The groups are shells around one centre, one inside the other: the same stretched ball of 6 dimensions in 6 sizes.
In the rows, zero is written as 128.
Some rows, each with its group after it:
[105 188 156  92  62 116 151 113 155 148 137 142 141 124 166] : pid
[130 177 111 136 118 156 209 101  92 156 153 146 169 116 125] : Gefos
[139 148 161  56  95 113 184 149 149 150 155 189 181 149 129] : pid
[125 123 153 129  97 110 174 144 100 151 115 125 130 124 138] : kemu
[154 140 134 136 103 132 180 118 122 133 178 129 185 136 111] : pid
[127 142 111 142 121 144 180 128  94 156 112 137 130  96 133] : vis
[131 143 165  80  80 119 152 146 165 126 152 157 170 140 128] : bup
[146  95 163  90  88 127 109 179 193  90 140 145 163 128 105] : kemu
[130 194 129 116  58 117 128  90 175 145 164 129 148 111 169] : roren
[162 102 138 126  90 129 104 153 185  96 156 122 162 115 109] : vis
[118 195 117 132  64 144 111  91 180 126 148 117 137  90 162] : vis
[149 106 142 114  70 104  73 159 203 112 123 122 121  99 146] : pid
[171 112  92 145 114 144 110 140 168 118 143 132 145  84 117] : kemu
[146 129 131 104 122 164 171 149 145 109 160 162 192 127  87] : roren
[124 110 166 133 108 140 185 154 102 112 138 119 169 142  95] : roren
[132 166 109 117  88 134 125 118 164 146 128 144 128  87 158] : Gefos
[155  69 128 144 143 133 180 177  86 137 108 138 142 113  96] : pid
[123 148 127 135 101 127 170 124 106 156 118 130 128 105 146] : Gefos
[148 199 103 111  97 130 187  84 132 175 176 165 171 116 154] : kemu
[144  91 123 159 116 128 141 156 111 131 105 110 119  96 121] : Gefos
[133 142 157  82  87 141 142 148 180 105 160 157 183 135 111] : kemu
[160  96 128 137 118 110 167 153 106 152 127 135 140 116 123] : Gefos
[ 98 151 143 124  83 152 122 138 154 110 105 119 123  96 138] : pid
[149 112 131 152  86 109 118 136 145 131 130 102 125 103 140] : Gefos
[166 123 120 119  92 128 110 139 186 116 159 138 159 106 123] : bup
[137 217 129  68  76 129 173  91 174 159 190 185 191 133 155] : pid
[134 131 139  69 121 151 170 168 151 128 130 193 171 122 107] : pid
[126 116 148 126 116 128 191 152  89 145 116 137 145 126 118] : Gefos
[146 137 125  90 124 147 181 149 135 140 143 182 174 121 110] : bup
[115 210 134  78  93 156 196 102 143 146 170 180 190 133 133] : vis
[158 129 112 162 116 136 175 117 104 141 158 118 162 114 115] : roren
[163 116 130 116  99 131 126 146 174 111 161 141 171 119 110] : bup
[155 172  96 141  82 125 121  93 166 148 161 127 142  90 159] : vis
[140 122 139 125  97 154 125 146 170  90 152 126 170 116 100] : kemu
[124 170 121 108  81 135 123 121 171 138 128 146 132  94 155] : bup
[126 161 129 154 114 138 224 102  62 162 150 123 163 129 125] : roren
[150 172 110 133 102 139 178  97 127 150 176 141 175 117 131] : Gefos
[144 171  96  89  99 162 111 127 205 123 146 176 156  84 136] : kemu
[131 160 134 111  84 155 128 124 183 102 163 137 174 115 119] : kemu
[146 130 137 134 126 136 223 130  76 149 159 142 184 142 101] : vis
[112 190 116 133 110 149 213  97  82 169 137 145 151 112 143] : vis
[133 154 107 145 131 173 201 117  95 134 149 141 175 111 101] : vis
[132  77 160 129 106 150 122 183 154  77 119 115 153 119  85] : roren
[160 146  92 122 124 137 170 124 126 162 142 165 152  97 133] : roren
[116 155 161  99  75 118 153 134 147 136 134 138 146 128 145] : bup
[143 137 101 105  98 151  86 148 204 114 118 155 129  73 137] : roren
[157 101 110 124 108 134 100 162 174 120 114 141 126  83 127] : bup
[135 176 136 129  87 116 195  95 106 165 168 132 166 134 147] : bup

New rows, each followed by its group:
[107 188 117 122  97 177 155 109 146 119 140 141 158  99 128] : kemu
[126 168 118 112 100 137 163 120 133 155 128 154 140 102 148] : bup
[121 100 151 162 109 136 167 152  90 119 110  96 134 118 109] : kemu
[119 181 122 121  95 135 177 107 117 162 134 145 141 108 153] : bup
[144 169 107 112 128 143 221 112  91 175 153 176 173 120 127] : pid
[150  86 169  98 111 124 167 180 137 111 145 150 180 148  89] : roren
[142  93 147 114 123 153 160 175 136 100 134 145 172 126  83] : bup
[142 140 150  93  96 144 156 142 166 109 170 155 192 138 104] : roren
[118 131 156 105  86 115 146 151 138 139 109 138 126 117 145] : vis
[130  73 147 125 115 148 118 193 149  91  94 127 131 102  96] : kemu
[155  85 118 158 112 128 118 159 136 119 112 110 122  91 118] : bup
[171 134  99 139 126 131 184 120 109 159 160 151 167 111 121] : vis
[132 213 118  90  65 133 132  88 193 144 175 159 165 109 164] : roren
[122 118 143 167 101 135 163 135  95 125 120  92 134 114 119] : Gefos
[106 162 129 141 104 156 175 120 104 135 120 124 140 105 130] : Gefos
[145 118 163 143  88  93 185 129  95 150 154 108 156 147 130] : pid
[152  75 149 157 115 121 164 163 100 121 130 105 150 128  98] : kemu
[154 129  89 163 119 148 140 124 127 137 130 122 133  80 126] : kemu
[145 146 100 124 122 140 173 128 116 161 127 160 142  96 135] : roren
[117 155 127 122 121 153 202 130  91 150 123 153 153 115 122] : roren
[144 138 123 113  73 139  71 139 222  96 143 129 142  91 136] : roren
[157 136 136  69  88 117 121 151 199 131 151 178 162 118 136] : Gefos
[143 160 157  91  78  97 179 120 138 160 168 155 171 148 147] : kemu
[144 180 141  82  79 113 168 110 161 155 177 168 179 138 148] : Gefos
[163 142  83 130 125 154 145 126 149 140 145 159 155  85 122] : kemu
[126 148 113  95  98 156 105 149 189 118 110 162 129  80 138] : pid
[124  83 176 138 105 118 175 172  92 120 112 108 142 139 105] : vis
[149 113 138  75 111 152 128 175 190  99 141 178 176 118  97] : Gefos
[105 180 142  90 101 153 190 126 124 143 133 167 162 123 132] : vis
[165 133 105  83 120 146 140 151 178 133 148 190 169 103 117] : kemu
[143 117 114 120 133 175 157 157 141 107 134 156 169 103  88] : Gefos
[150 154 139  87 101 110 192 128 127 167 161 175 173 139 137] : Gefos
[118 152 168  95 104 126 226 135  89 153 150 158 181 158 118] : pid
[150  63 149 137 123 141 143 185 130  94 123 122 157 121  80] : Gefos
[123  87 171 141 107 121 173 169  92 122 110 109 139 134 107] : roren
[152 127 102  93 105 168  75 161 229  88 133 166 152  77 112] : vis
[141  51 137 159 130 148 130 192 117  95  90 106 125  98  86] : vis
[176  56 115 143 116 135  80 184 182  91 119 121 133  86  99] : vis
[143  69 144 142 125 134 152 182 111 114 105 122 137 113  96] : bup
[139 126 144 101 126 147 204 153 109 133 147 167 185 139  95] : kemu
[127 126 156 132  97 100 191 136  84 164 121 124 134 132 142] : vis
[152  84 160 123 125 121 201 168  89 133 141 140 175 149  90] : vis
[160 124  86 134 104 159  76 141 205 101 134 135 137  67 123] : vis
[124 198 123  99  92 125 193  98 119 179 148 167 154 119 161] : roren
